The groups are shells around one centre, one inside the other: the same stretched ball of 2 dimensions in 6 sizes.
Known rows, each followed by its group:
[ -6.9  12.8 -15.7  -3.4  -5.5   7.8   4.7  -3.1  -1.2  10.7   2.6   4.2
   3.0   6.6] => k9
[-17.2  15.4  -0.8 -10.6  -4.7  13.5  -1.6  10.7   4.7  10.2   0.1  11.3
 -20.8   5.3] => k9
[-20.7   5.0  11.4  -9.9  -4.4  14.5 -10.9  15.7   9.3   4.3  -6.6  14.0
 -26.1   4.2] => k82
[ 16.3  -0.6 -44.2  14.8  -7.1  -5.3  14.0 -34.1 -12.3   7.9   4.1 -11.6
  58.3   8.9] => k211
[ 14.1  -2.2 -39.7  13.9  -6.9  -4.3  11.3 -31.2 -10.5   6.7   2.5 -10.0
  53.9   8.5] => k594
[ -7.5  14.1 -15.5  -4.2  -5.5   8.4   5.1  -2.2  -1.0  11.3   3.1   4.6
   1.2   6.6] => k298
[-15.6  16.8  -4.4  -9.9  -4.9  12.7   0.6   8.5   3.3  11.2   1.5  10.1
 -17.4   5.7] => k594
[-28.2  14.5  17.3 -17.2  -4.0  19.2 -10.6  25.6  11.7   7.8  -4.5  18.9
 -45.1   3.8] => k82
[-7.7 -1.2 -5.7  0.0 -5.3  7.2 -4.7 -1.9  2.7  3.5 -5.0  5.1  4.8  5.6] => k298
[ -2.9  10.7 -20.8  -0.2  -5.8   5.6   6.5  -8.6  -3.2  10.3   3.0   1.4
  12.7   7.0] => k574
[  1.2  -3.7 -18.3   6.3  -5.9   2.3   0.5 -13.8  -2.2   3.7  -3.1  -1.1
  25.5   6.7] => k594
[-29.6  15.2  19.1 -18.2  -3.8  20.0 -11.2  27.5  12.4   8.0  -4.5  19.9
 -48.5   3.7] => k298
[ -5.1  -0.7 -10.1   1.5  -5.5   5.9  -2.4  -5.3   1.1   4.2  -3.8   3.3
  10.5   6.0] => k9
[-21.3   6.8  11.1 -10.7  -4.4  15.0 -10.1  16.4   9.3   5.2  -5.9  14.3
 -27.8   4.3] => k574
[ -4.0  14.0 -21.1  -1.9  -5.7   6.4   7.7  -7.0  -3.2  11.7   4.3   2.1
   9.2   7.0] => k211
[-31.0  17.5  19.9 -19.8  -3.7  20.9 -10.9  29.3  12.7   8.9  -3.9  20.8
 -52.3   3.6] => k211
[ -5.1  11.7 -17.8  -2.0  -5.6   6.8   5.4  -5.5  -2.0  10.4   2.7   2.9
   7.4   6.8] => k574
[-27.5  10.5  18.7 -15.6  -3.9  18.6 -12.7  24.8  12.2   6.0  -6.3  18.6
 -42.7   3.6] => k82

New rows, each followed by its group:
[-14.4  14.9  -5.1  -8.6  -4.9  12.0   0.3   7.0   3.0  10.5   1.0   9.3
 -14.2   5.7] => k9
[-30.1  14.2  20.5 -18.3  -3.8  20.2 -12.2  28.2  12.9   7.4  -5.3  20.3
 -49.4   3.5] => k298
[-17.1   1.8   7.4  -6.7  -4.6  12.4 -10.0  10.7   7.8   3.4  -7.0  11.5
 -16.9   4.5] => k594
[  2.6  -2.0 -21.6   6.7  -6.1   1.8   2.6 -15.7  -3.4   4.9  -1.6  -2.1
  28.1   7.0] => k9
[  9.9   1.9 -35.7  10.2  -6.7  -1.8  10.7 -25.6  -8.9   8.1   3.1  -7.2
  43.5   8.2] => k9
[  2.3  11.2 -29.4   2.8  -6.3   2.9  10.8 -15.5  -6.5  11.5   5.3  -2.2
  24.0   7.7] => k211
[-20.1  15.5   3.6 -12.4  -4.5  15.1  -3.7  14.6   6.4   9.8  -0.8  13.3
 -27.3   5.0] => k9
[ 12.0  -2.1 -36.4  12.6  -6.7  -3.2   9.8 -28.3  -9.2   6.3   1.8  -8.5
  49.1   8.3] => k298
[-25.2  17.8  10.5 -16.2  -4.2  17.9  -6.2  21.5   9.1  10.1  -1.6  16.7
 -39.3   4.4] => k594
[ 11.3   3.7 -38.9  10.5  -6.7  -2.4  12.9 -27.5 -10.2   9.2   4.6  -8.2
  46.1   8.5] => k298
[-29.7  11.7  21.3 -17.3  -3.8  19.7 -13.4  27.5  13.2   6.3  -6.4  20.0
 -47.7   3.5] => k298
[-18.0   2.9   8.2  -7.5  -4.6  12.9 -10.1  12.0   8.1   3.8  -6.7  12.2
 -19.3   4.5] => k298
[  9.8   0.0 -34.4  10.7  -6.6  -1.9   9.5 -25.5  -8.4   7.1   2.2  -7.1
  43.8   8.1] => k9
[-18.5  18.0  -0.2 -12.1  -4.7  14.4  -1.0  12.6   4.9  11.3   1.0  12.1
 -24.6   5.3] => k211
[-12.3   0.5   0.7  -3.3  -5.0   9.8  -7.2   4.4   5.2   3.5  -5.9   8.3
  -5.9   5.1] => k298
[  2.5  -4.5 -19.9   7.4  -6.0   1.5   1.0 -15.6  -2.8   3.6  -3.0  -1.9
  28.6   6.8] => k211
[-26.0   6.9  18.5 -13.6  -4.0  17.5 -13.7  22.7  12.1   4.4  -7.6  17.7
 -38.3   3.7] => k594
[-29.5  15.3  19.0 -18.2  -3.8  20.0 -11.2  27.4  12.3   8.1  -4.5  19.8
 -48.4   3.6] => k298
[-13.6   0.4   2.7  -4.1  -4.9  10.4  -8.3   6.0   6.0   3.2  -6.4   9.1
  -8.7   4.9] => k594
[-27.6  18.4  14.0 -17.9  -4.0  19.2  -7.7  24.8  10.5   9.9  -2.2  18.5
 -45.0   4.1] => k211
[ -1.7  11.9 -23.4   0.1  -5.9   5.1   8.1 -10.2  -4.1  11.1   4.1   0.6
  14.9   7.2] => k298
[-11.7  15.9 -10.0  -7.2  -5.1  10.6   3.0   3.3   1.1  11.5   2.5   7.4
  -8.5   6.1] => k594
[  4.4   7.5 -30.4   5.3  -6.3   1.5  10.0 -18.3  -6.9  10.0   4.0  -3.6
  29.8   7.8] => k9
[-28.2  11.7  19.2 -16.4  -3.9  19.0 -12.4  25.7  12.4   6.5  -6.0  19.1
 -44.6   3.6] => k82
[  4.9  -3.4 -24.3   8.5  -6.2   0.5   3.5 -18.8  -4.5   4.5  -1.5  -3.6
  33.6   7.2] => k298
[  7.8   4.7 -34.2   8.1  -6.5  -0.5  11.0 -22.9  -8.3   9.1   3.9  -5.9
  38.2   8.1] => k9
[-21.2  14.8   6.0 -12.9  -4.5  15.6  -5.0  16.2   7.4   9.2  -1.6  14.1
 -29.6   4.8] => k574
[-24.0  15.3  10.0 -14.8  -4.2  17.0  -6.9  19.9   8.9   9.0  -2.4  16.0
 -36.0   4.4] => k9
[-22.2   3.8  14.4 -10.5  -4.2  15.2 -12.7  17.6  10.6   3.5  -7.8  15.0
 -28.9   4.0] => k211
[  6.0  -1.9 -27.0   8.8  -6.3   0.0   5.3 -20.3  -5.6   5.5  -0.3  -4.4
  35.7   7.4] => k9
[ -2.4  12.8 -22.9  -0.5  -5.9   5.5   8.2  -9.2  -3.9  11.5   4.3   1.0
  13.2   7.2] => k594
[-19.4  14.9   2.9 -11.8  -4.6  14.6  -3.6  13.6   6.1   9.6  -0.9  12.8
 -25.5   5.0] => k574
[  8.7   6.9 -37.0   8.0  -6.6  -0.8  13.0 -24.1  -9.3  10.4   5.3  -6.5
  39.6   8.4] => k594
[ -2.9  11.3 -21.1  -0.5  -5.8   5.7   6.9  -8.5  -3.3  10.6   3.3   1.5
  12.4   7.0] => k9
[-25.6  15.9  12.3 -15.9  -4.1  18.0  -7.8  22.1   9.7   9.1  -2.7  17.1
 -39.8   4.2] => k82
